All rows are made from the same 11 directions, up to rounding. Whole rows:
[[ -0.6  24.4 -35.6 -22.9  19.5  17.5  34.2 -49.3 -61.2  10.8 -12.1  20.8
  -10.4 -66.2  28.6   0.3 -38.6  36.5  59.4  36.4  28.4  14.7  -9.1 -50.2]
 [ 13.0  -3.5  18.6 -30.4  -2.3  42.2  35.0   0.0  52.2  -1.6 -21.1   2.7
  -15.5 -36.2  -7.0 -19.0  34.3  16.0  19.4 -34.6  26.7 -26.7 -64.7 -27.4]
 [ -1.8   2.3 -10.7  -2.7   7.9  17.5  17.7  -2.1 -48.6   1.7   1.1   8.4
   16.1 -45.0  40.7   3.9  -9.6  -6.7  25.1  18.3   7.2   1.6   1.5  -9.0]
 [-37.0 -40.3  16.2 -17.4  16.3  -1.9  13.6  28.0 -13.1 -17.7 -26.2   2.2
    6.6 -64.9  -6.1   9.5  -5.8  11.3  28.4  18.0 -26.7   4.0 -25.8 -37.4]
 [  7.7  15.2  -4.3  16.8   3.3   3.1  25.5   2.6 -25.6  -2.9   3.6  29.7
   -1.8 -10.7  18.0 -19.5   6.8  34.0  23.9  -8.3 -13.2  -2.7  -0.1   9.8]
 [ 30.1  84.2   9.1  24.5  -1.7  10.7   6.1   0.3 -27.9  31.5   4.5  13.8
   18.9 -26.8  22.3   2.3   8.4   7.2  11.8 -52.4   5.1 -28.8   1.4  -3.3]
 [ 40.9  28.5 -22.7  23.6  -1.2   0.1  -0.7 -24.2 -16.2  22.6  -4.3   6.4
   -9.0  16.2 -13.9 -14.3 -15.8  22.3   1.0   9.9   9.6   5.2   9.1 -10.0]
 [ 44.2 -10.7 -44.0 -32.6  12.6  43.2 -23.7  18.8 -13.6  21.8  -6.0  -7.4
  -30.0  26.1  -1.3 -25.0 -16.6 -36.5 -18.3  24.0 -25.0  17.2  25.6 -20.5]
 [ 11.9   9.2 -13.2  74.0 -17.5 -23.8  24.6  -4.1  40.4 -34.7  12.5  23.4
   16.6   2.6   2.6   8.6   3.0 -10.7  -3.3  -9.0 -15.7  24.4 -22.0  33.7]
 [ -7.3 -20.2 -14.1 -14.2   4.3 -17.1 -19.5  16.2  -0.6 -10.9  -8.3   6.6
  -23.4  37.3 -43.7 -17.3  -8.0  43.9  12.0  13.2 -32.0   6.7  13.2 -11.3]
 [  6.2  17.0  26.1  35.0  17.2 -14.4  23.0  -9.6 -18.1  20.6  -2.8  18.0
   -9.8 -21.1  29.1 -13.5   1.8 -13.7 -42.7 -13.9 -27.5  16.7  17.8  26.4]
 [ 30.4  29.4  15.9 -13.2  -4.6  39.6  -0.9  34.0   0.6  23.8   1.9   1.5
    4.6   3.4   9.4 -18.7  33.5   0.1   5.2 -46.8  -0.7 -41.0  -6.9   0.2]
 [ -1.5 -21.2  41.7 -37.0  -6.6  23.7   2.5  11.7  52.3  10.6  -5.7 -17.1
  -14.3  20.3 -17.6 -16.0  42.1   5.3 -15.8 -33.3  23.3 -35.5 -25.9   3.6]
 [  6.0  -0.8  15.1  36.7   3.0 -14.5   2.5  12.6   6.1   6.2 -19.4  -3.8
   15.5 -34.2 -20.3  14.1  -9.1  -6.7  -6.3   2.9 -18.8   6.0 -16.6 -20.5]]

Rows cut short, each followed by the rest of it:
[ 12.3 -39.6 -10.3 -37.5 -25.5  19.9 -18.3 -19.5  21.4 -18.1   1.5 -34.0
   4.7  43.0 -12.6 -15.3  26.5   6.9  -4.8  14.2  73.1] | [-27.2 -18.2  11.1]
[ -7.9  18.2   4.1  26.6 -15.6   0.9 -20.8  35.7  23.9  21.2  44.2  -5.2
  28.7  50.2  -2.6  48.5 -12.5 -39.7  17.5  -2.7 -20.2] | [-5.2 30.5 14.9]
[-38.8   6.6  35.7  21.4  -2.9 -26.4  24.7 -15.5   7.2   6.0  35.1  19.0
   3.2  26.6  23.6  14.8   7.4  16.0   4.4 -10.1   1.9] | [-1.0 21.8 46.5]
[  4.9 -22.5  -8.5   0.7 -14.4  -8.9 -13.8 -29.7 -55.4  -3.0   4.6 -20.9
  26.7  17.3  11.1  -6.1   0.3  24.7   4.2  40.5  61.0] | [-16.4  16.8  16.4]
[ -7.6 -22.3 -30.1 -26.6   8.1  -6.1  -9.4  13.8  -3.1 -30.6 -18.5  11.9
 -25.8   4.7 -30.6 -22.4  -7.7  37.5  20.6  12.5 -31.3] | [ 13.8  -6.0 -22.4]
[ 16.4 -24.8  -9.1  -1.6 -18.2 -21.3 -25.9  -6.9 -75.7 -43.0 -29.8 -17.9
  32.4  -7.3  -5.9 -46.1  34.0  66.4  -3.8   8.2  50.9] | [-38.3  -9.1  17.7]
[-41.3  20.4  32.5   8.4   1.5  -6.0  21.7  14.0 -25.4  -6.9  24.8  16.1
  30.4 -34.9  56.1  22.8  15.5 -12.3  16.6 -28.2  -5.9] | [-14.5   8.0  31.5]
[ 21.9  53.0 -17.4 -28.1   3.9 -15.8 -49.5   3.8 -10.6 -13.6 -32.9 -11.4
 -16.8  -3.2 -31.4 -26.8  10.8  13.0 -35.9 -55.3 -13.2] | [-13.9   0.6 -16.5]
[ -4.1  38.3  11.0  -4.4   0.7  -1.5 -12.4 -12.1   6.1  35.2  -1.0 -15.7
  10.2 -14.0 -20.8  37.5 -23.0  -2.6  19.3  -5.1  18.3] | [-11.8  -1.9 -40.4]
[-54.8  -0.4   7.7 -18.7   3.9 -33.6  -0.5 -15.7  17.2 -36.3  -4.8  -0.4
  -0.3 -30.2  -3.5  24.8  -6.6   3.9   6.8 -10.2   0.0] | [ 11.7 -15.4  -5.4]
[  3.6 -24.5  33.4  35.6  11.5 -21.6   2.9  13.9  51.6  17.2 -35.9 -12.1
  -8.7 -28.4 -55.7  14.2 -13.9 -15.4 -32.7   7.1 -37.4] | [ 20.8 -27.9 -36.4]
[-29.0  22.9  16.5   6.7  18.9 -16.7   4.1 -14.7 -11.3  34.6  11.9   2.5
  -2.8 -18.2  12.8  39.0 -37.2 -26.0  -2.2  12.4 -18.7] | [ 22.5  29.1 -13.0]
[-12.1  -4.4  -0.5 -22.0  10.9  13.8 -13.0  29.8 -45.0   5.0   5.8  -2.6
  10.8 -15.1  31.4   3.2  -2.0 -25.2   1.1   4.3 -21.3] | [-4.1 26.5  2.0]
[  9.6 -12.6 -36.2  -1.6  16.7 -16.9 -27.0  35.7 -14.8 -33.6 -22.5  14.1
 -27.5   5.1 -17.2 -32.6  -8.3  -7.6 -32.8  -1.0 -78.0] | [34.8 18.9  1.5]
[  1.1  32.5  24.4  14.3  -1.5  18.2  27.0   3.3  -4.7  13.9  -6.5   2.2
  31.8 -69.4  22.1  23.1   7.8  -6.1  30.2 -24.7  20.4] | [-24.2 -35.9 -24.3]
[  9.3  48.2  30.6  50.1   4.5  -7.1  73.1 -40.8  52.3  19.2   7.4  48.8
 -28.1 -15.5   8.4 -11.2  11.5  38.7   9.1 -43.0  -3.4] | [  8.7 -32.1  15.8]
[-11.4 -11.6  -5.6 -20.5  23.5  22.3  13.2  -5.6 -28.4  28.9   7.8   2.3
 -12.0 -24.6  36.7  14.2 -30.8 -40.9   0.9  36.2 -13.9] | [ 26.0  25.6 -15.4]
[ 23.2  17.1   6.0  13.1  19.9  15.0  26.6  -0.4 -27.9  44.1  -2.4  26.6
 -24.0  -4.8   7.3 -21.6 -11.8  25.0   9.3   6.3 -27.9] | [  6.5  18.0 -11.7]
[ -5.7 -58.3  11.0 -17.4   7.6  17.9  13.3  -0.1  20.4  -2.3 -22.1 -19.0
  -4.7 -33.8  -3.8   1.6  -1.4 -27.0 -12.5  33.3  11.0] | [ 11.3 -28.4 -23.3]
[ -8.1  20.6  -3.8  -8.3  10.4   0.0  -3.9   9.6 -47.1  -6.5   1.1   8.2
   8.3 -29.1  38.4  -4.6   2.0 -13.4  -6.1 -14.3 -16.0] | [-0.4 18.4 11.2]
[ -5.3   6.8 -16.2 -13.9  -4.7  17.4 -17.4  47.7 -40.6  -9.1  27.3  11.1
  17.9  25.0  29.2  -3.0  10.5  -4.0  27.2  -9.1 -26.6] | [-17.1  33.0  22.7]
[  3.8  19.3 -29.2   9.4   7.9 -18.6   0.4 -41.5  -6.0 -13.5 -19.0  -1.8
  -5.8 -41.0  -0.3  10.8 -31.0 -14.6 -12.0  14.8   9.0] | [ 32.9 -11.3 -22.8]
[ 11.6 -38.2  38.7  29.2  -9.1 -27.2  -6.5 -15.4 -32.2   8.2  -2.4 -16.7
  11.2  38.7   4.5 -34.3  30.8  21.8 -58.3  13.0  30.8] | [-17.4  25.0  57.3]
[-29.5 -29.7  51.4  18.5  12.6 -25.1  34.3  -5.1 -19.7   4.2 -17.5  11.5
   2.9 -39.7   1.2  -8.9  10.8  44.3   2.0   8.0  -4.2] | [ -5.4 -12.3   3.3]
[  6.9 -12.5  14.3  32.1  -2.0 -23.2  24.4 -23.1  -7.2 -17.8 -23.1   9.0
   2.8 -27.0  -6.1 -24.0  14.7  40.2 -10.5   0.6  15.3] | [ -0.2 -26.7   9.7]
[ -5.1 -43.9 -15.1  18.3  -7.8  -3.0  -1.6  19.6  -9.0 -20.3   6.0  -1.6
  19.3   8.6  -2.7   7.6  -8.1  -4.0  17.0  40.3  -8.8] | [11.1  2.0  5.2]
[  3.2   7.4  -2.5 -15.4  13.3  24.8  27.4   1.2   4.0   1.1  -6.5  17.6
 -17.4 -34.9  23.3 -12.0   4.2  -7.9   7.3 -13.0 -13.2] | [  6.8 -16.0 -10.5]
[-16.8 -40.9 -29.0 -35.9  -4.5   5.2 -26.3 -15.5 -26.9   1.6  36.5 -16.4
  -7.1  73.2  20.2   4.6 -18.6 -19.9  -4.1  56.3  23.1] | [14.2 56.6 30.3]
[ 11.9 -24.0  -2.1 -10.1   0.3  36.4  29.1  -0.1  10.6  15.1   7.3   8.0
  -9.6   4.1   9.8  -8.9   3.1   5.6  26.6  20.8  13.0] | [ -2.9 -12.3  -8.3]
[-35.2  17.5  25.6  21.2   0.5 -18.3  27.2  -2.1 -27.5 -10.6  33.0  27.8
  15.9  -4.0  58.1   4.6  17.0   3.7   3.5 -22.8  -8.1] | [-3.5 23.3 57.6]
[  5.0  -7.5  25.4   6.5  -1.7  10.6  19.8 -15.5   3.1  30.9  11.1  -1.2
  -1.3  14.8   8.5  -1.8   6.7   8.6   0.0   8.6  25.3] | [-11.5   4.3  10.3]
[  1.9  -8.5  -3.8   1.8   5.6   6.3   3.9  13.2 -45.8  -4.8  -7.5   4.0
  15.0 -30.3  21.3  -8.3   0.9   4.1  10.0  11.7  -5.6] | [-3.9  3.5 -2.6]
[ 30.1  27.1   4.2 -26.0   5.7  30.2  -4.1   3.0  35.2  34.6 -15.0  -5.9
 -27.7   4.7 -29.2 -10.5   3.8   1.4  -2.7 -27.8  -0.1] | [-14.3 -16.3 -36.9]
[ 42.3 -31.8 -23.8   7.2  15.1  51.5  37.9  33.5  14.8   4.5 -14.7  26.8
 -27.2 -22.7  10.0 -34.5   1.0 -18.6   7.7  17.2 -48.3] | [ 24.3 -22.5 -18.7]
[ 29.2  -3.2  -4.9  63.8 -13.8 -11.8   9.0  -2.4   1.8  -5.0   2.0   2.5
  24.6   2.4   0.8   1.0   0.4 -10.1 -13.5  12.4   3.0] | [ 8.9 -6.4 20.6]
[  4.9   2.8  23.2  -2.2   8.7  -3.3 -25.2  60.1 -13.8 -12.0 -26.4  -5.0
   8.5 -27.9  -4.1 -20.3  29.9 -17.1 -37.8 -46.2 -52.4] | [-17.2  -1.8   4.0]
[  3.1  -6.7 -36.6 -12.8 -19.9   5.8  -8.4 -20.9   7.6 -36.3   7.6 -10.4
  12.9  10.5   5.2   4.0   2.3  -2.7  16.9  11.8  43.8] | [ -1.5 -16.7   5.6]
[-63.8 -36.9   6.2  -5.1   1.4 -55.9  -6.0 -35.9  16.1 -34.1  16.9  -3.5
 -11.9  30.8  -1.6  20.4 -16.4  -0.9 -23.0  28.5   2.7] | [34.9 23.8 36.0]
[ 39.9  60.0 -26.7  29.9   5.8   2.9   6.7   7.3  11.6  -7.5 -22.8  23.1
  -8.5 -41.2  -9.0 -11.7  -4.7  -3.8  -2.2 -42.0 -37.1] | [ 12.6 -26.1 -23.9]
[ 51.7  42.3 -59.6  16.0  -6.0  -0.6 -18.7 -26.5  -3.9  -9.3 -21.4  -1.1
  -6.2  -6.6 -27.2  -9.6 -24.3   6.2   1.9   2.9  10.5] | [ 16.0 -14.4 -32.9]
[ 17.4  31.7  23.1   6.4   3.7  14.3 -11.3  31.5  24.9  45.5  -2.0  -5.2
  -1.2   6.4 -29.1  15.4  -2.9 -10.3   2.6 -27.2 -26.1] | [-17.2   1.5 -29.0]
[ 10.3 -13.5 -15.6  21.0  -9.8   9.1  11.7  21.3  35.6 -26.2   6.0  12.1
   3.0   6.5  -1.0  -2.4   9.3 -15.7   6.1  -4.6 -20.3] | [ 10.8 -20.0  11.7]
[ 15.8  61.3  -3.4 -23.9  19.3  24.9   0.1   9.2 -28.1  37.6  -9.0  13.4
 -14.5 -33.0   7.7  -3.0 -10.9   7.2  20.6 -31.9 -21.1] | [-12.2   7.2 -39.4]
